The first 8 rows are patterns. Each new row is the sum of 2 different patterns, raised or lowered, with some noise. Before adding, each is slid sideways (what falls off one end comes back at the other) and multiplied by a number that may be negative. Names go in the order of the patterns.
Known rows, each followed by the names of its patterns:
[-0.47 -0.58  1.86  1.31 -0.07  0.46 -1.67  0.92  0.22 -0.15 -0.11 -1.31
 -1.35 -0.09 -0.06 -0.72  3.03  0.71  0.31  2.47  0.76  1.63 -0.03  1.74
 -0.64 -0.88  0.63  1.35  0.48  0.42 -1.57  0.16 -0.81  0.59  0.57  2.98]  T
[-0.97  0.05  0.30 -0.69  1.13  0.92 -0.42  2.14  0.17 -0.75  1.45  1.44
  0.03  0.08  1.93  2.10 -1.49 -0.24 -0.21 -0.76  2.20 -0.06 -0.51  1.86
 -1.69  0.69 -0.87 -0.04 -0.81  0.97  0.89 -1.32 -1.45 -0.12  0.89 -0.51]  K
[ 1.55  0.46  0.33  1.57  0.33 -1.32 -0.03 -1.70 -0.72 -1.36 -2.09 -1.61
 -0.71  0.41 -0.09 -2.20  0.11 -0.44 -0.90  0.53 -0.97 -0.11 -1.21  0.90
  1.75  0.36  0.35 -0.62  1.54 -0.56 -0.03  1.60  2.91  2.04 -0.21  0.25]  J
[ 0.38  0.38 -2.50 -0.84  1.42  1.43 -2.09 -1.59  0.11 -1.41  0.01 -0.28
 -0.43 -1.64 -1.25  2.51  0.72 -0.52 -2.20 -1.13 -1.19 -0.59  1.05  1.55
 -2.29  0.72  1.15 -0.68  1.46 -0.57 -0.90  0.39 -0.10 -0.84  0.93 -0.46]  Y
[ 0.83  0.56  0.48  0.14 -0.50 -0.70  1.13  1.39 -0.09 -0.19  0.35  0.24
  1.39  0.00  0.92  0.01 -0.16 -0.55  0.08 -0.63 -1.27  1.32 -0.41 -0.15
 -0.03  1.44  0.64  1.48  0.92 -0.48 -0.59 -1.45 -2.19 -0.76 -0.30  0.13]  R
[ 1.25  0.83  1.35 -0.35 -0.53 -1.47  1.31  2.30  0.41  1.93  0.25  1.54
 -3.02 -0.05 -0.31 -2.28 -1.90  2.08  0.51 -1.45 -0.58  3.37  0.36  1.22
  0.09  0.30 -1.91  1.18 -2.14  0.31 -0.24  1.93 -0.28  0.91 -0.77  1.42]  V
[ 0.71  0.72 -1.77 -0.53  1.00 -0.45 -0.32 -1.02  0.94 -1.17  0.05  0.25
  0.34 -0.36 -0.28 -0.64  0.09 -0.36 -0.22 -0.10 -1.73  0.64 -0.18  0.54
 -1.82 -0.24  1.96 -0.15  0.76  0.59  1.29 -1.69 -0.67 -0.93 -0.09 -0.30]  Q
[-0.45 -0.11  0.55 -0.50 -0.86  0.67  0.01 -0.68  0.01  0.25  0.29 -0.37
  0.91  1.39 -1.68 -0.64  1.10  0.22  1.36 -1.07 -0.61  0.27  0.39  1.25
  1.00 -0.17  1.35  1.27 -0.56 -1.21 -1.68 -2.29 -2.87 -0.22  0.92  1.29]  A

New rows. What belongs after each?
[-2.11  0.01 -1.90 -1.68 -2.13 -1.66 -0.94 -0.78 -3.33 -1.75  0.06 -2.07
 -0.56 -1.67  0.29 -1.34  1.15  1.93 -0.80 -1.03 -2.61 -1.50 -2.10 -1.03
  0.71  2.56  1.69 -0.75 -0.37 -0.02 -0.88  0.46  1.96 -0.18 -2.06 -0.45]  J R
[-3.62 -1.50 -1.01 -1.87 -1.74 -2.45 -1.60 -2.96 -1.45 -2.04 -3.02 -1.12
 -1.01 -1.39 -2.09 -2.39 -0.60 -2.40 -0.73 -0.88 -0.36 -1.65 -1.65 -0.03
 -1.39 -1.50 -0.36  0.45  0.48 -1.80 -1.36 -0.42 -2.04 -0.79 -0.32 -0.73]  J Q
[ 1.71  4.63  2.75  4.38  2.53  2.82  0.29 -0.48  0.45  2.22  1.58  2.17
  0.95  2.22  1.26  2.05  1.68  3.48  2.11  2.29  3.19  2.73  1.69  2.20
  1.27  2.48  2.48  1.25  1.34  0.26  0.41  1.05  0.37  2.06  3.68  2.06]  T R
[-0.51  0.55 -3.40 -4.33 -1.50 -1.46 -0.99 -2.97 -1.99 -1.24 -3.81 -3.97
 -2.82 -0.23 -1.32 -2.21 -0.32 -2.68 -2.15 -1.40 -0.23 -2.53 -0.08 -1.89
 -0.83  1.28  0.77  1.10  0.53 -0.58  1.31 -1.48 -1.64 -0.90 -2.18 -0.17]  J R
[ 0.61 -2.92 -0.77 -0.11 -2.00 -0.26 -0.19 -0.32 -2.04 -0.60  3.35 -1.42
 -1.38 -1.34 -1.08  0.15 -1.75  0.13  1.48 -1.80  1.72  1.72 -1.01  2.69
  0.49 -1.54 -1.01 -2.07 -3.15 -2.14 -0.86  1.25  1.50 -2.89 -1.01  1.71]  Y A
[0.66 1.42 3.35 3.17 0.92 2.79 1.45 2.58 4.03 3.10 2.66 2.97 2.40 0.18
 1.44 1.80 1.74 2.17 0.05 1.21 2.38 3.95 3.02 2.66 1.09 2.08 2.13 4.69
 2.92 1.18 1.24 2.11 1.35 3.48 3.59 1.02]  T Y
[-0.90 -1.19  0.06 -2.05  0.23  1.40  2.19  1.97  2.79  2.76 -0.15  0.39
 -0.32 -0.11  0.92 -0.01  1.37  0.71  0.54  0.10  1.09 -0.03  0.49  0.08
  1.27 -0.46 -0.66  2.03  1.04  0.54 -0.12 -0.88  1.09  2.25  0.24 -1.53]  Q A
[ 1.22 -2.91 -1.08 -5.13 -1.73 -2.23 -3.03 -2.56 -1.49 -2.02 -1.87 -2.55
  1.07 -2.28  0.31 -2.57 -1.38 -3.17 -0.46 -4.04 -1.62 -2.42  0.12 -2.40
 -1.04 -2.33 -1.97 -0.11 -1.01  0.01 -3.86 -2.43 -1.05 -0.74  1.00 -0.83]  V Q
[-1.22 -2.99 -1.49 -2.37 -2.18 -3.00 -4.34 -1.45 -2.44 -3.35 -2.99 -0.02
 -0.47  0.62  0.69 -0.41 -2.41 -3.91 -4.94 -2.46 -2.26 -2.36 -0.99 -1.16
 -2.05 -1.94 -2.09 -2.64 -1.24 -0.88 -1.80 -2.81 -2.72 -0.54 -0.28 -2.99]  R A
[-0.14 -1.78 -1.32 -1.09 -0.46  1.21 -1.79 -0.08 -1.67  0.94 -0.70 -1.13
  0.03 -0.42 -1.38 -0.96 -1.26 -0.81 -0.14  0.13  1.06  0.26  1.19 -0.06
 -2.63 -1.57  0.27 -1.20 -1.77 -0.16  0.29 -2.31 -2.01  0.97 -0.46 -0.49]  K A
[-0.84  0.17  1.20  1.14 -0.23  1.41  1.95 -2.16 -0.56 -1.21 -2.12 -3.94
 -1.17 -1.16  0.02 -0.20  0.15  1.68  1.54 -0.07  0.29 -0.20 -1.62 -0.67
 -0.73 -0.26 -0.17  1.19 -0.19 -3.00 -0.68  0.95 -0.10  0.60 -2.40 -0.75]  R A
[-3.20 -2.52 -1.22  0.02  0.52 -2.36 -1.89 -1.42 -0.17 -1.57 -1.46 -1.80
 -2.95 -2.77  0.69 -3.38 -4.12 -1.32 -3.13 -1.70 -1.45 -3.34 -1.93 -1.86
 -2.82 -1.24 -1.85 -2.31  0.83 -0.15 -4.17 -2.96 -0.01 -0.42 -3.02 -1.27]  Y R
[ 1.15  1.52 -3.41 -1.83  2.10 -2.55 -1.56 -0.59 -0.96 -0.70  1.64  0.41
 -0.22 -0.32 -1.11  0.27  1.33 -0.38  3.29  0.36 -1.67 -3.58  2.34  1.89
 -1.50  0.53 -0.01 -0.03  2.17  0.99  0.99 -2.12 -0.20  1.91  3.41  1.25]  T Y
[-2.18  0.92  0.54  1.86  0.35  0.62  1.45  1.00  1.18  0.78  1.40  3.09
  1.63 -0.17 -0.08 -0.74 -0.12 -2.01  1.40  1.50  1.64 -0.13  0.45  0.38
 -1.03  1.11  0.98  0.69  0.07  2.01  1.61  2.31  1.18  0.99  1.30 -2.20]  R A
[ 0.62  0.57  0.08  0.73  0.29  1.12  1.82  2.57 -2.01  0.45  1.29 -1.26
 -0.04  0.27  1.34 -0.83  1.79  2.03  1.08 -0.28  1.22  1.63  1.20  0.34
  2.53  0.66  1.48 -2.32  1.33  1.70 -0.21  0.98  1.96  0.60  3.68  1.04]  T A
[-1.56 -2.65 -0.01 -0.55 -0.81 -3.03 -1.88 -3.20 -1.43 -0.46 -0.11  1.08
 -1.97 -0.62  1.54 -0.22 -0.61 -2.23  0.07 -0.29 -1.13 -0.55  0.03 -1.46
 -0.43 -1.24  0.20 -1.79 -2.32 -1.45 -2.67  0.07 -2.19  0.14 -2.77 -2.43]  J Q
[ 1.12 -2.34  2.17  1.24  2.07  3.04  1.68  1.87 -0.63  0.53  1.42 -0.95
 -0.37  1.85 -0.74  1.09 -0.24 -0.04 -0.23  1.33  0.17  2.76 -0.61 -0.63
  3.63  1.99 -0.88 -0.75  0.60  2.14  0.32  1.17  0.24 -0.58 -0.58  1.20]  T Y
[ 0.80 -0.71 -2.54 -3.63  2.20  1.71  0.29  2.04 -2.13  1.03 -2.37 -2.23
  1.25 -3.08 -0.77  1.24  0.85 -2.40 -1.68  3.63  1.58  0.81 -1.14  0.53
 -0.88  0.61 -2.52  0.75 -1.39  0.17  0.00 -1.71 -1.01  1.51 -0.58 -1.07]  K V
[-2.37 -3.28 -1.97 -3.69 -2.53 -3.49 -3.26 -1.89 -0.40 -2.99 -2.82 -0.17
 -1.62 -2.13 -0.91 -5.24 -1.60 -2.11 -2.70 -3.91 -4.48 -4.83 -3.56 -2.29
 -2.65  1.41 -0.01 -1.76  0.11 -2.15 -2.01 -3.01 -1.43 -3.56 -2.98 -1.31]  T R
[ 0.82 -1.14  0.13  0.72 -2.79 -1.76  1.11 -1.05 -1.65 -1.53  0.65 -1.17
 -0.79  0.53  1.16 -2.59 -1.15 -0.07 -0.23  0.53 -1.56 -1.19 -1.88  0.48
  0.53  1.07 -2.35  0.47  2.47 -1.11 -1.02 -1.92 -1.68 -4.69 -1.36 -0.46]  Q A
[ 1.44 -0.62  0.80 -1.11 -1.02 -1.49 -0.21 -2.58 -0.27 -1.36 -2.25  0.93
 -1.36  1.30 -2.44 -2.72 -1.51 -1.82 -0.20 -2.90  1.11 -0.32  0.15  1.13
  0.25 -2.57 -0.91  0.14  0.68 -3.36 -1.34 -0.37 -0.83 -1.38  2.02 -0.66]  K V
[ 0.18  1.58 -0.08  3.32  2.03  4.97  2.16  2.97  4.78  5.27  0.34  2.73
  3.73  2.55 -1.23  2.13  0.72  0.99  2.95  3.69  1.26  4.38  3.48  3.09
  1.82  3.49  0.99  2.55 -0.33 -0.83  0.69  0.74  2.77  3.48  4.07  1.38]  R V
[ 0.62  0.03  0.43  0.02  0.68  0.22 -0.04 -0.66  1.29  1.23 -0.07  1.44
 -0.51  0.23  0.39  1.62  0.79 -1.79 -0.12 -1.27 -0.56 -1.74  0.38  1.59
  0.48 -0.19  0.00  0.30 -0.10  2.91  0.93 -1.59 -0.13 -1.02 -0.99 -1.76]  R Q
[ 1.31 -0.40  0.87 -2.24  2.20 -0.86  0.17 -0.67  1.93  0.26  2.77 -0.16
  2.55  1.49  0.84 -0.67  0.81  0.80 -1.96  0.77  2.77  0.64  3.91  0.11
  2.01 -2.05  0.62  1.33 -0.25 -0.78  2.47  1.52 -2.91 -0.31  3.27 -1.02]  T V
[ 1.43  0.96  2.39 -0.92 -0.70 -0.22 -0.32  2.27  1.43  0.69 -0.55  1.75
 -1.84 -1.39 -1.81  0.22 -0.47  2.44  1.77 -2.93  0.30  3.92 -1.06  3.09
 -0.31  1.82 -0.92  2.28 -2.07 -0.16  1.35  3.47  0.62  0.44  0.58  2.54]  K V
[ 0.11  1.25  1.19 -1.12 -0.32  2.30 -1.26 -0.98  1.77  3.02  0.71 -1.59
  1.81  1.98  1.00  1.22 -0.05  0.80 -0.47 -1.13  0.04 -0.85 -0.28 -1.59
 -0.56 -1.04  0.01  1.29 -0.89  0.42 -0.58 -0.06  1.62 -0.53 -0.18 -0.21]  K J
[-0.62  2.49  1.82 -0.79 -0.07  3.09  2.05  1.42 -0.95  0.52  1.98  1.01
  1.57  2.18  1.34  1.76  3.23  1.28 -0.33  0.94 -0.98 -2.09  2.15  3.27
  2.51  0.86  2.62  3.40 -0.39  0.06  1.68  0.58  2.05  0.74  0.98  2.68]  K A
[ 3.20  1.02  1.67  0.24 -1.03 -3.58  2.36  0.45 -2.20 -0.69 -1.03  0.22
  2.24 -0.98 -0.18  1.06 -0.31  1.67  0.88  0.25  1.98  1.47 -3.67 -1.42
  1.30 -0.94 -0.76 -0.50  0.05 -1.27  1.01  2.23  0.59 -3.19 -0.90  0.09]  T Y
[-0.43 -0.41 -0.91 -0.56 -0.47 -1.53 -0.73 -2.50 -1.97 -1.23  0.42 -0.79
 -3.01 -1.44  0.04 -1.63 -0.46 -1.17 -0.38 -0.18 -0.57 -1.21  0.39 -0.07
 -1.06 -1.36  0.58  0.46 -2.19 -1.14 -2.58 -0.84  0.52 -0.45 -2.82  0.38]  K Q
[-1.01  0.97  0.05 -0.14  0.40 -1.26 -1.24 -0.33  2.64  2.03  1.71  0.51
  0.52 -0.52 -0.67 -0.39 -0.16  1.36  3.34  0.16 -0.58  1.22  2.65  0.43
  2.37  0.26 -1.19 -1.41 -0.82 -2.18 -1.12 -2.11 -0.13 -0.71  1.06 -0.80]  J V
[-1.41  0.92  1.30 -0.23  0.35  0.15  1.48  0.07  3.06  1.53  0.67 -0.42
  2.21  1.00  0.84  1.17  1.31  0.05 -0.31  0.11  1.88  2.29 -0.24  0.32
  0.71  0.27  3.87  0.88  0.08  1.58  1.41  3.03  1.33  2.10  1.24  1.33]  T Q
[-0.82 -0.86  1.65 -2.18  1.56 -1.13 -0.64 -0.10  0.42 -2.50 -1.15  0.20
 -0.04 -1.14 -0.39 -0.15  0.04  1.06 -0.20 -1.23 -2.78 -2.56  0.13  0.32
  3.01  0.63  0.27  0.45 -0.58 -0.07 -1.23 -0.33  0.58 -4.23 -0.33 -0.79]  Y V
[-0.70  2.22  0.68  2.15 -0.79  0.73 -1.96  0.20 -0.46 -2.24 -0.06  1.06
 -0.70  2.25  0.09 -0.37  0.92  2.08  2.34  3.69  1.52  2.09  2.97 -0.78
  0.93  0.40 -1.20  1.91 -0.69  1.41 -0.20  0.98  2.64  0.51  0.65  0.03]  T J
[-0.50  1.92  0.16 -1.31 -1.55  0.12  2.47  0.66  1.32 -0.25  0.37 -3.52
 -0.11 -1.39 -3.06 -1.45  2.35  1.41  0.24  1.45  2.81 -0.60 -0.03 -0.18
  0.07 -2.46  1.07 -1.35 -0.51 -0.24  1.93 -0.74  0.20 -1.22  1.12  0.10]  V A
[-1.06 -3.86 -0.82 -1.25 -0.07  0.48 -0.16 -1.69  1.84  0.58  0.68 -0.24
 -0.20 -1.87 -2.92  0.30  1.60 -0.62  0.81 -1.88  0.34 -4.05 -0.58 -1.16
 -0.99 -3.02  0.48  0.85 -1.37 -1.68  2.08 -2.17  0.60 -0.80 -0.90 -2.66]  T V
[ 1.01 -0.69  2.76  0.34 -0.46  1.47  0.19  0.84  0.19  2.81  0.81 -1.28
  1.88  0.00  0.22  3.06  1.61 -1.62  1.62 -1.92  0.86 -0.65  0.83  0.20
 -0.08  0.71 -0.14 -1.50 -0.11  0.29  0.64 -1.54  0.55  0.84 -0.25  1.20]  K Q
[-0.67  0.47 -1.07 -0.07  1.02  0.42 -0.33  1.74  2.71  1.11  2.94  3.36
  1.11 -1.28 -0.72 -0.14 -0.07  0.77  1.70  2.60  1.91  1.18  1.54  0.65
 -0.11  0.07  0.74 -0.25  0.01  2.65  0.18 -1.32  0.81 -0.23  1.48  1.06]  R A
[ 2.49  1.98  1.84  1.16  1.46  1.33  3.49  1.38  0.70  0.97 -0.52 -0.12
  0.34  1.57  0.36  0.29  1.13  1.12  1.36 -0.82  1.09  1.68  0.72 -1.37
 -0.88  1.14  0.77  0.73  0.48  1.26 -0.20  0.47  1.39  1.05  1.37  0.45]  J R
[-0.52  0.42  0.73  0.31  0.58  0.15 -0.35 -0.55 -0.79  1.56  2.52 -0.03
 -1.29 -0.38  0.80  0.74  2.61  2.79 -1.64  0.67  0.51 -1.79  1.30 -0.02
  0.13  1.47  1.18  0.61  1.61 -0.16  0.33  2.09 -0.41 -0.14  1.68  2.44]  Y R
[-1.41 -1.03  0.59 -0.40 -0.23 -2.54  0.30 -0.18 -0.13  1.11 -1.74 -0.26
 -0.19  0.67  1.67  0.09  1.39 -1.00  1.74 -0.07  0.32  1.57  3.03  1.75
  0.21  0.33  1.64  0.60 -0.72  2.34  0.48 -0.54 -0.70 -1.57  1.08 -1.13]  J Q
[-3.08  1.36  1.61 -0.11  0.49  1.86  1.95 -2.31  0.10  0.08 -2.76 -2.45
  3.51  0.68 -2.09 -0.16  3.43  1.29  0.06  1.24 -0.01 -2.26  0.56 -1.74
  0.42  0.35  1.90  0.08  0.92 -0.74  2.70  0.37  0.91  1.10  1.37 -0.21]  V Q
[-1.07 -0.33 -1.25  0.05 -0.32 -1.23 -1.77 -0.84  0.10 -2.07 -0.76 -0.56
 -0.18 -2.39  0.16  1.55 -0.88  1.50  0.04 -0.04 -0.59  0.07 -1.08 -0.66
  0.56  1.52 -1.02 -2.04 -1.19 -0.28  0.88 -0.73 -1.60  1.45 -2.55  0.18]  K Q
[-0.43 -1.13 -0.51 -0.53  0.28 -1.50 -1.16  0.57 -0.14  0.26 -1.70 -1.32
 -0.40  1.42 -0.52 -2.91 -1.09 -2.13 -1.05 -3.00 -0.04  0.34  0.96  0.44
  1.22  0.57 -1.13  0.55 -1.08 -1.21 -0.40 -0.65  0.63 -1.07 -0.14 -0.71]  Q A
[ 1.29  0.07 -1.00  0.08 -3.52 -1.41  1.97  1.98 -0.26  0.85  1.00 -0.87
  0.12 -0.79 -0.66 -1.62 -1.11  2.90  1.64 -1.36 -2.97 -0.80 -0.81 -0.73
  0.76  0.31 -1.69 -0.27  1.28 -0.11  1.97 -0.49  0.07  1.75 -0.95 -0.20]  Y R
[-0.05  1.42  0.32  1.33 -2.49  0.56 -0.48  0.40 -2.01 -1.31 -1.87 -1.58
  0.66  0.82  2.13  1.15 -0.83  0.03 -1.40 -0.74 -1.65  1.83 -0.08  0.70
  2.28  0.13 -2.68 -0.05  1.08  0.04 -2.42 -1.25 -0.83 -0.60 -0.17  1.57]  R V
[ 2.07 -0.74 -0.14  1.22 -1.77  1.26 -0.29  1.90  0.78 -1.86 -1.75 -0.58
  2.94  1.84  0.87 -0.38 -1.03 -0.92  1.63 -1.15 -0.92 -0.58 -2.30  0.65
 -1.28 -0.65  0.48 -0.52 -2.10  0.03 -0.57 -2.25  0.18  1.53 -1.25 -1.60]  K Y
[ 3.17 -0.37  0.25  2.06 -1.19  1.75  0.34 -1.46  2.34  0.31  2.11  1.65
  1.15  0.84  0.75  1.34  1.16 -0.47 -2.02 -1.06  1.33  1.06  1.24  0.95
 -0.55  0.13  0.48 -1.84  0.68  1.25 -1.19 -0.46  0.75  0.76 -1.56 -0.41]  K A
[ 2.35  2.08  1.71 -0.10  3.76  0.81  2.22  1.80  0.46 -0.19  0.35  2.91
  2.28  0.48  2.86  1.86  2.00 -2.61  0.99  0.65 -1.75 -0.03  3.62  1.09
  0.90  0.66  3.78  2.42  2.95  0.93  1.35  0.39  3.65 -2.21  1.13  0.69]  K V
[-0.44 -0.51 -1.76  2.02  0.44  1.13  0.39 -1.78 -1.20  0.27  2.76 -0.91
 -2.00  0.72 -0.73  0.82 -1.04  0.63 -1.22 -1.17  1.58  0.88 -0.04 -1.11
 -0.79 -0.47 -0.28  0.76  2.85 -2.53  0.66  0.13  1.07  1.33 -2.06 -0.32]  Y Q
[ 3.18  0.65  3.87  3.60  1.86  1.81 -0.08 -0.55 -2.16  2.70  4.55  3.03
  3.23  1.61  3.33 -1.74  0.71  1.54 -0.73 -0.82  3.72  2.24  0.54  0.61
  5.49  2.87  1.39  1.15  2.57 -0.20  3.40 -1.25  1.36  1.55  3.60  2.23]  V A
[-3.23 -1.57  0.75 -2.39  1.11 -1.97  2.05  0.26  0.36  1.21  2.81 -2.19
  0.19  1.86 -1.84 -3.79  0.90  0.18 -1.95 -1.69  1.77 -2.33  1.91 -0.77
  0.02 -3.26 -0.86  1.37  1.32 -1.78 -3.13 -1.60 -2.29 -0.37  1.41  2.64]  Y V
[ 1.24 -1.22 -0.02  2.44  1.45 -1.08 -1.85 -0.03  2.27  1.33  2.26  1.40
 -1.27 -0.45  3.41 -1.31 -2.08 -0.72 -3.81 -2.33  0.38  0.57  1.31  0.14
 -1.22  0.85 -0.89 -1.28  2.84  0.48 -2.12 -1.43  2.05  1.49 -0.30  2.01]  Y A
[ 2.54  2.73  0.71  0.65  0.24  2.45  2.36  2.27  1.66  0.62  1.77  2.33
  0.97  2.19 -0.31  1.88  0.85 -0.14  1.75  2.45  0.41  0.13  1.20  1.57
 -0.07 -0.10  2.61  0.14  2.24  1.99  0.37 -0.05  1.90  1.90  2.76  1.83]  K Q
[-2.33 -1.61 -0.91 -2.54 -2.38  0.47 -0.04  0.42 -0.98 -2.67 -0.83 -0.11
 -3.76  0.34 -2.50 -0.61 -0.36  0.57 -0.52 -0.21  1.10  0.71 -0.87 -2.21
 -0.75 -0.23 -0.93 -0.91  0.44 -3.00 -2.94 -0.42 -2.87 -1.10 -0.31 -3.41]  K R
[ 4.48  2.87  3.85  3.41  2.86  2.54 -0.79 -0.23  2.07  3.54  3.24  3.80
  3.17  1.84  1.46  3.53  1.17  2.39  3.93  1.19  2.54  3.21  2.22  3.60
  2.79  2.39  2.42  1.75  1.59  3.95  2.30  0.11  2.23  3.39  3.43  2.14]  Y R
[ 0.75 -2.06 -1.01 -1.53 -0.76 -1.94 -1.76  0.12 -1.15  0.17  1.62  1.53
  2.53  0.17  0.85 -1.40 -2.06 -0.81 -0.18 -0.46  0.24 -0.96 -1.84 -2.34
 -0.16  0.37  0.98 -1.20 -2.14  0.72 -0.44 -0.63  0.00 -1.17 -0.20  0.01]  T R
[-1.13 -0.45 -2.61 -1.36 -0.53 -1.67 -1.98 -1.60 -3.11 -0.02 -1.51 -1.49
 -1.40 -4.04 -2.69 -0.33 -1.51 -3.97 -2.04 -0.55 -1.20  0.28  0.49 -1.49
 -3.34 -3.45  0.31 -0.81 -2.26 -2.69 -1.62 -2.78 -1.80 -0.41 -0.27 -3.43]  Y A
[ 1.05  2.56  2.12  1.98  1.09  3.59  2.37  0.78  1.53  3.35  1.98  3.26
  0.88  1.26  2.20  2.20  3.01  1.46  2.55  3.03  3.70  0.30  1.02  1.95
 -0.02  0.13  2.16  3.56  2.00  1.07  1.10  2.47  1.53  1.92  3.21  0.76]  Q A
[ 0.85 -0.92  1.39  0.03 -0.30  0.72  4.37 -0.28 -0.34  1.66  2.73 -0.34
  0.92 -0.95  1.60  0.38  0.08 -0.05 -0.57 -1.02  0.27  0.54 -1.81  4.05
  1.05  1.17  1.56  1.19  3.67  0.29  2.72  0.55  1.01 -0.41  1.44  0.18]  T Q
[ 2.49  3.68  4.49  4.75  0.23 -0.14  4.75  5.11  2.47  3.87  0.85  2.45
  1.53  4.22  3.89  2.72  0.95  2.43  6.08  4.56  3.19  3.62 -0.38  1.67
  4.51  1.30  1.13  1.47 -0.53  2.61  2.81  1.16  5.43  3.73  1.70  4.99]  T Y
[ 2.00  1.85  0.58 -0.30  0.03  2.10  1.65  0.81  1.77  1.07 -0.29  2.08
  2.84  0.84  0.69  0.95  1.46  1.36 -0.16  3.39  1.67 -0.20  0.23 -0.35
  1.33  0.24  2.06  0.11 -0.14  0.13  2.80  0.31  1.11  2.32  1.84  2.17]  R A
[ 1.02  1.03  0.35 -0.58  1.01  0.77  0.26 -0.16  0.82  0.40 -1.22  0.58
 -2.22  1.23  0.98 -2.61 -0.73 -0.45 -0.42 -2.53 -0.52  1.78  1.05  0.44
  0.90 -2.41 -0.36  1.92 -1.12  0.67 -0.21  1.04  0.75 -0.10  0.42 -0.62]  K Q
[ 0.64 -1.54  2.04 -0.16  0.88  2.60 -0.82 -0.53 -0.26  1.84 -0.91 -1.83
  0.52  1.05 -0.45  1.46 -0.07 -0.37  1.65  0.44 -0.48  3.28  1.25 -0.43
  1.37  2.79  1.92 -1.12 -1.35  0.37 -0.59  2.15 -0.04 -1.35  0.61 -1.92]  T K
[4.33 3.55 2.57 3.29 3.07 3.38 1.86 0.43 0.97 0.52 2.86 2.64 4.53 2.29
 2.47 2.78 2.61 2.32 3.73 2.62 2.18 2.59 3.04 4.32 1.79 3.77 3.26 2.51
 2.35 2.27 2.93 3.08 1.38 1.38 4.10 3.37]  Q A
